Every row belongs to one group in each of 4 separate groupings. Each group adds its own fixed numbers to the row, and there is some noise. The rows also spread widely along 13 directions, which tell nothing about the answers.
In the rows, 128 means zero.
Known rows, each followed by its group in each grouping:
[119 140 123 102 123 129  84 157 143  91 100 133  97 136 170 123 120 116
 146 131 142 126 104 155 140] => J_127 (3) (0) Zutuk
[157 142 132 165 149 179 129  98 124 120 127 152 130  57 110 100  95 139
 119 164  94 141 151 151 119] => J_907 (4) (2) marul
[145 114 138 150 127 135 186 112 131 149 133 130 143  78 120 143 140 146
 143 155 106 148 107 112  93] => J_127 (2) (1) marul
[111  69 106  78 151 119  82 131 134 120  95  97  72 143 198 148 158 150
 109  92 114 127 106 116 112] => J_56 (2) (0) Veg
[128 146 149 195 113 121 145 123 155 137 145 152 120 124 141 150 113 132
 121 117 133 115 107 133 151] => J_56 (0) (1) Sigi
[108 158 103 142 154 131  85 133  89 143 152 151 126  98 105 111 158 104
 144 151 132 150 144 134 125] => J_907 (3) (2) mazit
[122 162 130 181  99 128  47  57 135  93 124 120 106  97  69 120 119 124
 128 165 131  61 150 192 110] => J_127 (4) (0) mazit
[118 139  74 120 123 134 113 181 115 137 116 133 135 103 135 147 135 110
 176 180 145 150 123  95 150] => J_56 (0) (1) Sigi
[ 84 143 106 104 125 127  94 145 131 134 136  98 132 166  93 123 164 147
 124 139 138  92 123 111 150] => J_907 (1) (2) nom
[124  91 171  67 116 159 182 108 169 112  66 101  68 132 149 146 113 163
 142 116 102  93 110 109  89] => J_907 (1) (0) Veg
[129 148 158 141 102 167 169 146 165 170 144 151 122  86 110 112 128 112
 123 120 159 115 107 149 100] => J_56 (4) (2) nom
[131 112 144 157 111 107 155 111 128 136 134 105 124 113 137 147 124 167
 143 142 106 142 105 113 119] => J_56 (3) (1) Zutuk
[130 128 135  96 127 113 106 130 111  94 108 106  89 109 170 134 110 123
 159 131 124 139 126 115 122] => J_907 (1) (0) Veg
[ 90 187 145 123 164 124 172 164 120 130 138 181 126 165 125 146 167  86
 156 131 127 126 106 135 103] => J_127 (4) (2) Sigi
[115 140 148 178 132 135 127 143 137 135 145 140 139 114 141 127 116 158
  88 108 115 144 109 145 137] => J_127 (2) (0) Zutuk
[ 91 132 134 151 107  77 116 133 128 142 164 102 140 131 114 124 161 139
 153 112 114 142 106  94 132] => J_127 (1) (2) Zutuk
[133 123 122 141 134 115  96 116 129  93  97  80 127 133 168 165 107 198
 106 142 120 107  99 162 124] => J_127 (4) (0) Zutuk
[ 85 153 105 136 118 142  64 167 115 114 139 139 109  97 139 110 119 105
 155 139  96 166 129 117 137] => J_127 (1) (2) nom
[142 133 132 132 112 136 106 102 132 122 146 133 113  60 109  92 135  95
 146 151 142 113 126 161 104] => J_56 (4) (0) nom
[103 184 151 135  99 115 144 152 114 127 158 135 151 118  78  95 113 104
 180 167 134 143 133 106 144] => J_907 (3) (1) Zutuk
[131 136 122 145 130 165 121 136 135 137 139 144 121 113 118  87 105 163
 115 134  83 150 150 106 166] => J_127 (3) (2) mazit
[144 117  90 142 106 150 136 125 133 142 105 109 137 115  92 175 155 164
 124 189 147  96 124 118 144] => J_56 (2) (1) nom
[155 127  94 149  96 113 108 114 147  88 117 124 124 105 118 134 119 135
 161 184 132  99 125 119 172] => J_56 (1) (0) Veg
[128 141 148 148 114 117 140 136 132 125 139 142 105 127 151 146 133 110
 140 105 137 134 111 111 153] => J_907 (1) (1) nom
[137 165 169 156 152 117 186 106 108 133 154 149 140 183  95 148 154 162
 110 125 116 102 144 118 153] => J_127 (0) (0) mazit
[191 154 131 102 188 168 181 173  98 179 150 169 140 135 143  89 170 111
  62  90 182 151 162 117 176] => J_127 (4) (2) Sigi
[119 172 149 160  86  85 127 142 131 108 171 124 133 135 124 129 108 120
 178 146 130 133 119 106 169] => J_56 (0) (2) nom
[142 135 102 144 135 153  98 128 126 117 109 149 117 113 123 129 140 126
 118 150 125 131 144 131 162] => J_127 (4) (1) Zutuk
[ 95 148 144 146  94 162 120 123 167  89 121 185  77 111 114 105  98  89
 179 161  75 121 122 134 136] => J_56 (3) (1) nom
[141 148 129 170 120 131 120 132 100 115 125 163 107  87 136 152 131 105
 152 148 107 171 142 109 160] => J_127 (3) (0) nom
[113 138 144 157 137 120 145 110 114 146 140 109 132 171  95 152 163 173
  95 133 118 113 134 119 134] => J_56 (3) (2) Zutuk
[159 127 107 136 180 115 126 100  90 132 167 180 124  83 129  93 180  83
 148 136 127 150 138 129 139] => J_907 (4) (1) mazit
[ 90 133 119 109 122 126  85 137 138  73  98 126  89 122 157 129  98 124
 171 148  89 128 118 116 134] => J_907 (1) (0) Veg
[116 158 149 128 104  91 111 120 118  94 135  93 129 125 122 120  97 137
 178 155 122 123 119 117 135] => J_907 (4) (1) Zutuk

New rows, each followed by its group in each grouping:
[140 112 131 125  99 113 124 121 151 150 149 117 118  93 150  97 131 137
 145 109 134 135 102 117 134] => J_127 (3) (1) mazit
[110 136 109 174 140 135 155 108 120 139 145 147 149 123  85 138 142 166
 140 185  87 121 120 121 126] => J_56 (3) (1) mazit
[ 82 132 145 202 105 136 169 123 152 175 122 160 122 119  98 189 166 139
 128 118 104 141 102 100 119] => J_127 (3) (1) Zutuk
[ 76 156 139 125 102 117 127 162 148 136 133 103 128 131 121 134 104 141
 173 153 121 117 103 114 107] => J_56 (0) (2) Sigi
[ 85 140 131  79 130 117  94 118  98 119 149  96 111 130  89  88 160 117
 165 150 107 117 145 111 107] => J_907 (1) (2) nom
[148 114 128 148 137 160 154 126 159 134 111 165 101 102 156 130 114 154
 128 122  98 139 114 117 153] => J_907 (3) (2) mazit
[144 148 166 144  98 104 181 142 155 117 147 125 128 142 142 146 110 146
 148 131 135 115  93 125 140] => J_56 (2) (2) nom
[147 118  92 143 120 135  78 137  88 168 137  95 129  68 136 110 128 137
 109 139 147 166 155 100 150] => J_56 (3) (1) Sigi
[ 94 155 144  99 144 135 150 151 129 148 149 143 127 117 123 100 141 107
 155 123 141 123 103 137  86] => J_907 (4) (1) mazit
[170  98 155 133 146 116 190 102 134 126 132 109 123 150 160 137 139 185
  99 115 121 112 102 131 131] => J_56 (1) (1) Zutuk
[167 151 162 111 131  72 113  91 103  68 153  93 124 150 161 106  93 154
 141 136 134 106 135 135 170] => J_907 (0) (0) Veg
[135 138  77  85 150 180 118 190 100 136 101 178  93 106 135 121 156  79
 154 164 136 179 164  92 153] => J_56 (3) (2) Veg
[142  94  77  72 135 125  59 125 144 138 140 105 109 158 113  49 187 125
 105 120 152  90 152 102 199] => J_56 (3) (2) Sigi
[133 164 115 128 152 131 102 135  88 109 145 149 122 120 125 118 139 111
 141 164 127 147 142 134 157] => J_907 (3) (2) nom
[132 161 119 147 117  98  91 152  93 148 145 124 111 131 142 149 155 107
 139 106 163 155 140 103 157] => J_127 (3) (2) mazit
[171 139 160 155 158 137 153  71  87 132 148 186  97  99  95 109 174  90
 128 128 111 134 181 132 132] => J_127 (0) (0) mazit
[105 147 103 143 120 114 153 157 118 150 127 101 181 123  89 163 150 176
 145 179 130 132 111  94 135] => J_127 (4) (0) Zutuk
[113  84 104  73 169  98 103 120 100 133 112  99 105 136 159 140 209 132
 141 121 139 130 102 121 105] => J_907 (3) (0) Zutuk
[ 64 160 167 135 144  80 117 134 149  77 128 154  93 181 163 156 141 101
 172 100 103 110  73 147 118] => J_907 (4) (0) Zutuk
[ 91 109 118 167  86 110  59 138 175 116 136 105 111  89 174 116  83 156
 158 109  72 161  98  97 153] => J_127 (0) (2) marul
[123 115 110 175  98 143 130 119 127 156 102  94 128  99  99 180 139 169
 126 149 105 137 138  77 134] => J_127 (1) (1) marul
[169  90 124 106 155 160 124  81 136 111  94 140  81 138 157 134 151 153
  86 121 113 101 146 136 150] => J_127 (0) (1) Veg
[123 145  80 109 149 112  65 168 124 104 152 120 140 160 157 103 150 131
 112 136 160 109 113 142 188] => J_56 (4) (0) nom
[145 119 133 118 126 128 145 123 130 139 135 129 105 136 148 119 136 137
 116 117 128 133 132 103 154] => J_56 (3) (1) Veg
[100 113 142 202 120 102 116  96 156 132 173 113 157 107 119  99 117 189
 100 105  84 122  97 122 154] => J_907 (1) (0) Zutuk
[140 146 118 143 150 137 157 136 110 135 113 149 115 158 122 176 157 133
 125 143 140 115 134 116 142] => J_56 (4) (1) mazit
[143 116 122  72 135 146 141 121 125 125 123 115 113 118 133  95 133 133
 139 161 136 114 125 136 106] => J_56 (3) (1) Veg
[118 135 165 140 101 122 131 124 134 134 154 102 125 118 104  91 108 139
 128 115 107 131 142 101 128] => J_56 (2) (0) marul
[144 122 130 172  91 181 165 136 171 158 111 166 114  74  97 139 131 126
 122 137 127 123 130 105 155] => J_56 (4) (0) nom
[157  55 125  74 106 130 113 100 169 107 101  93  68 119 184 101 127 159
 143 116  97 115 106 104 151] => J_56 (3) (1) nom
[148 146 138 153 102 130 103 142 146 116 127 126 109 148 153 122 106 136
 101 110 162 117 123 140 183] => J_56 (3) (1) Zutuk
[132 121 118 212  99 128 104 114 157 164 174 147 135  67 129 112 131 138
 103 115 123 146 109 128 160] => J_56 (3) (2) nom
[159 111 116 131 139 127 124 110 126 149 138 102 148 119 125 120 159 175
  92 134 150 114 125 141 142] => J_127 (0) (2) Zutuk
[ 79 103  86 115 118 189 106 171 159 181  90  94 134 107 105 140 130 185
 116 146 106 139 132  72 137] => J_907 (0) (2) marul
[120 141 128 114 169 142 137 149 122 136 137 118 151 118 150 112 127 150
 113 129 134 134 106 141 111] => J_907 (4) (0) marul
[108  94 142 180 148 113  71  82 120 195 170  70 135  53 167 116 131 188
  52  69 132 134 100 166  72] => J_907 (0) (2) Sigi
[ 73 174 141 122 171 145 134 155 118  83 131 175 108 146 146 134 122 106
 153 158  91 128 100 174  87] => J_56 (4) (0) nom
[118 132 133 146 135 123 129 122 174 127 150 155 131 134 122  95 150 129
 125 114 130  98  95 145 152] => J_907 (4) (2) Zutuk
[ 81 154 152  51 144 129 127 209 134 127 124  91 117 170 192 124 114 128
 137  99 170 127  82 148  79] => J_56 (0) (0) marul
[116 114 136 121 118 139 113 105 140 108 124 123 111  94 119  86 111 151
 158 157  67 141 126 128 115] => J_127 (3) (2) Zutuk
[ 89  99  40 142 153 131   4 140 127 106 126 145 109 114 162 127 177 129
 117 140  97 139 123 126 187] => J_127 (0) (0) nom
[131 137 116 113 126 129 122 123 139 121 135 139 118 125 114 113 154 120
 148 154 137 108 118 127 153] => J_907 (3) (2) nom
[143 168 157 209  74 122 167 145 157 140 137 147 130 112 115 162  97 134
 141 133 148 138 114 115 164] => J_56 (3) (2) Zutuk
[133 110 110  50 138 160 122 153 143 136 127 119 118 112 133  56 139 128
 123 142 152 116 124 135 123] => J_56 (3) (0) Veg
[158  87 107 132 107 131 143 134 189 141 132  92 155  97 149  95 108 204
 112 136 129 109  82 126 153] => J_56 (4) (2) Zutuk
[179 131 130 129 109 138 157 138 151 110 140 150 128 115 138 102 113 133
 143 147 139 123 130 112 200] => J_56 (0) (0) nom
[125 126 143 123 107 137 165 131 146 162 133 113 133 101 124 119 118 153
 126 117 127 130 120  92 132] => J_907 (4) (1) Veg
[178 134 132 122 140 120 168 101 127 133 148 132 140 130  92  91 156 134
 131 154 140  94 146 115 157] => J_56 (4) (2) Sigi
[133 145 138 133 115 144 133 134 146 111 136 130 139  91 136 110  89 150
 145 157 129 120 108 144 143] => J_907 (0) (0) nom
[108 114 111 109  93 116 120 176 185 136 128 119 134 110 163 114 122 134
 170 125 154 130  71 106 162] => J_907 (0) (1) Zutuk
[128 124 119  70 135 136 136 156 128 122  81 111 101 141 144 155 158 133
 157 140 139 126 117 116 113] => J_127 (4) (2) Zutuk
[119 154 193 127 108 133 181 130 157 103 117 154  82 177 119 125 113 123
 155 118  98 116 127 113 140] => J_56 (3) (2) Zutuk
[131 109 134 129 129 127 118 102 108 137 120 103 106 124 123 141 152 139
 119 124  99 138 151  92 123] => J_127 (2) (1) marul
[ 98 132 144 146 121  89 113 138 137 115 144  90 137 123 163 129 102 172
 141 112 108 141  89 118 134] => J_907 (4) (0) Zutuk
[145 119 123 105 169 182 139 130 110 130 143 157 126  90 124  75 133 136
 111 159 107 140 145 146 124] => J_56 (0) (0) nom
[100 162 157 109 104  83 126 138 109 129 155  94 131 155 114 111 133 122
 163 123 144 131 124  99 143] => J_907 (3) (1) Zutuk
[119 102 109 107 122 115  72 130 151 102 115  96  95 145 162 108 119 152
 133 127 105 109 118 115 154] => J_56 (2) (2) Sigi
[100 141 142 121 143 152 115 140 109 129 136 139 105 106 136 119 128 127
 122 128  90 156 133 134  99] => J_127 (2) (2) nom
[175 138 161 150 117  90 178 104 107 125 149 101 130 131 121 145 138 139
 147 134 134 128 135  97 136] => J_56 (1) (2) marul
[148 103 160 146 117 154 123  99 158 152 143 124 115  89 144  81 118 155
  78  87 127 123 123 151 131] => J_127 (0) (1) Zutuk
[123 138 156  77 127 134 110 134 125  95 117  95  93 154 174 118  91 153
 132 120 119 117 125 128 143] => J_907 (0) (1) nom
[121 168 103 137 145  86 113 187  85 108 123 125 132 149 168 181 138 111
 164 139 155 156 117  87 180] => J_907 (1) (0) Sigi
[127 171 113 136 141 100 144 165  82 182 201 111 191 119  98 114 191 129
 110 133 187 144 119 119 134] => J_127 (1) (2) nom
[132 129 132 129 130 111 169 147 173 107 133 161 115 163 161 143 138 131
 141 126 129 109  80 128 148] => J_56 (2) (2) Veg
[ 90 160 154 108 145 145  84 142  92 121  97 109  77 168 134 152 138 128
 105  99 116 135 160 131 108] => J_127 (4) (2) Zutuk
[110 139 137 110 102 125  90 132 134 126 125  95 104  85 156 126 109 125
 155 135 148 128  97 155  91] => J_907 (3) (2) nom
[161 141 163 133 150 103 169  88 126  74 136 136 112 152 142 126 109 154
 153 151  93  99 119 148 128] => J_56 (4) (0) mazit
[128  78 142  99 142 175 134 103 165 141 105 132  86 115 120  95 158 145
  97 115 110 102 121 152  90] => J_56 (2) (2) Zutuk
[112 150 111 129 129 171 100 165 115 137 120 138 118 111 129 132 119 129
 108 140 132 146 140 120 152] => J_907 (2) (1) nom
[ 89 113 135 169 129  94  66  90 130 138 147  91 109 129 139 148 160 153
  98  92  99 122 110 134  98] => J_127 (2) (2) marul
[137 146 141 122 120 130 104 130 146 116 146 125 115 117 167  92 103 127
 102 102 148 116 113 155 135] => J_127 (4) (1) Veg
[153 136 148 149 139 148 206 113 130 144 167 157 158  83 103  85 103 158
 150 175  99 135 120 135 110] => J_56 (0) (1) mazit
[134 135 150 165  89 140 112  91 168 161 157 104 135 116  79  81 137 152
  83 104 140  92 139 128 148] => J_127 (3) (2) marul
[ 84 145 146 133  94 143 123 132 159 145 130 128 113 104  94  99 122 120
 155 140 106 117 119 119 106] => J_127 (3) (2) Sigi
[138 135 158 145 108 159 175 170 154 154 101 172  80 103 174 152 121  91
 135  78 136 160 118  96 139] => J_127 (1) (1) Sigi
[148 126 110 137 147 137 110 122 122 124 115 120 130 132 140 135 134 166
  95 140 126 110 138 126 169] => J_127 (0) (0) Sigi
[140 178 150 193 137  73 143 128  90  97 147 133 131 141 166 197 119 114
 154 130 141 148 107 122 145] => J_907 (1) (1) marul
[103  92 112 111  81 152  78 142 165 143  95  62 112  87 125 116  98 185
 128 131 116 127 121  99 132] => J_907 (2) (2) Zutuk
[148 123 120 134 111 144 105 149 122 139 129  86 129 124 146 132 104 185
  89 126 135 132 146 101 184] => J_56 (0) (0) nom
[188 153 134  85 155 174 148 139 136  97 133 163 127 119 146  50  99 109
 124 156 152 122 139 159 167] => J_907 (3) (1) marul
[ 90 129 189  90 134  52 114  95  77 125 125  51  86 168 147 172 170 134
 150  80 136 119 119 113  68] => J_907 (4) (0) Zutuk
[138 131 133  94 132 129 155 138 119 146 130 114 125 116 120 113 144 142
 151 137 143 127 126 107 128] => J_907 (3) (0) mazit
[126 117 114 181 111 127  93 120 158 144 159 166 113  71 149 125 149  93
 132 118 145 131  95 155 138] => J_56 (0) (1) nom
[122 129 107 134 103 155  74 135 162 122  91 122  99 126 111 130 130 135
 121 132 140 101 140 117 173] => J_907 (4) (2) Zutuk
[127 158 166 112 128 139 172 157  93 132  99 126  87 155 154 176 108 129
 134 102 115 168 166  53 156] => J_907 (4) (1) Veg
[164 125 130  69 125 159 181 139 146 141 109 134 124 140 102 100 169 127
 116 136 166  92 139 111 150] => J_127 (1) (0) Veg
[103 146 141 156 137 126 117 112 144 115 161 154 130 120 122 102 143 128
 117 124 100 112 107 156 129] => J_127 (4) (0) nom
[165 131 120 185  87 124 152  84 162 136 119 114 147 102  91 183 141 165
 123 168 165  66 105 135 160] => J_907 (4) (1) nom
[ 93 156  88 115 146  63  85 150  79 113 169 105 145 157 126 135 177 111
 166 159 145 134 118 114 130] => J_56 (1) (2) Veg
[154 104 109 121 137 141 120 132 122 131 131 122 119 105 162 127 140 143
 105 140 138 130 113 143 132] => J_56 (2) (1) nom
[141 113 106 142  70 158 135 155 204 139 111 109 140  90 123 113  88 169
 152 157 129 115 107  93 171] => J_56 (0) (2) marul
[111 163 149 152 117 139 176 151 186 139 158 161 158 157  97  97 136 135
 113 123 160  84  87 145 160] => J_907 (1) (1) Zutuk
[110 124 122 130 144 140 113 106 111 166 120  92 128 110 106 153 169 143
 103 132 144 110 130 129  85] => J_907 (4) (1) marul
[107 137 155 117  99 112 131 136 161  97 125 102 102 150 154 133  97 153
 158 116 107 110  96 110 146] => J_907 (1) (2) nom
[189 103 108 105 180 157 153 114 125 113 147 148 137 134 141  74 148 169
  81 145 114 115 139 133 186] => J_56 (4) (0) nom
[120 110 129 132 124 157 104 115 118 126  92 134  86 117 127 147 141 135
 129 130  91 146 157 101 141] => J_127 (0) (1) Zutuk
[115 135 135 161 101 111 108 141 139 139 138  95 139 117 133 142 115 166
 117 123 131 138 108 126 133] => J_127 (2) (2) Zutuk
[130 152 144 117 104 144 122 120 130 102 125 112 109 137 119 117  98 143
 138 163 128 103 128 146 132] => J_56 (3) (1) nom
[119  88 159 121  91 124 107  80 176  85 118 106  81  77 167  94  84 157
 161 125  62 119  87 144 106] => J_127 (3) (0) nom
[109 174 161 189 105 117 179 159 128 142 130 156 116 127 161 219 124 114
 148 129 154 146  76 138 107] => J_56 (3) (1) nom
[137 111 149 166  95 112 143 114 122 186 181  80 153  61 110  94 113 167
 130 118 112 169 138  77 122] => J_56 (0) (2) marul
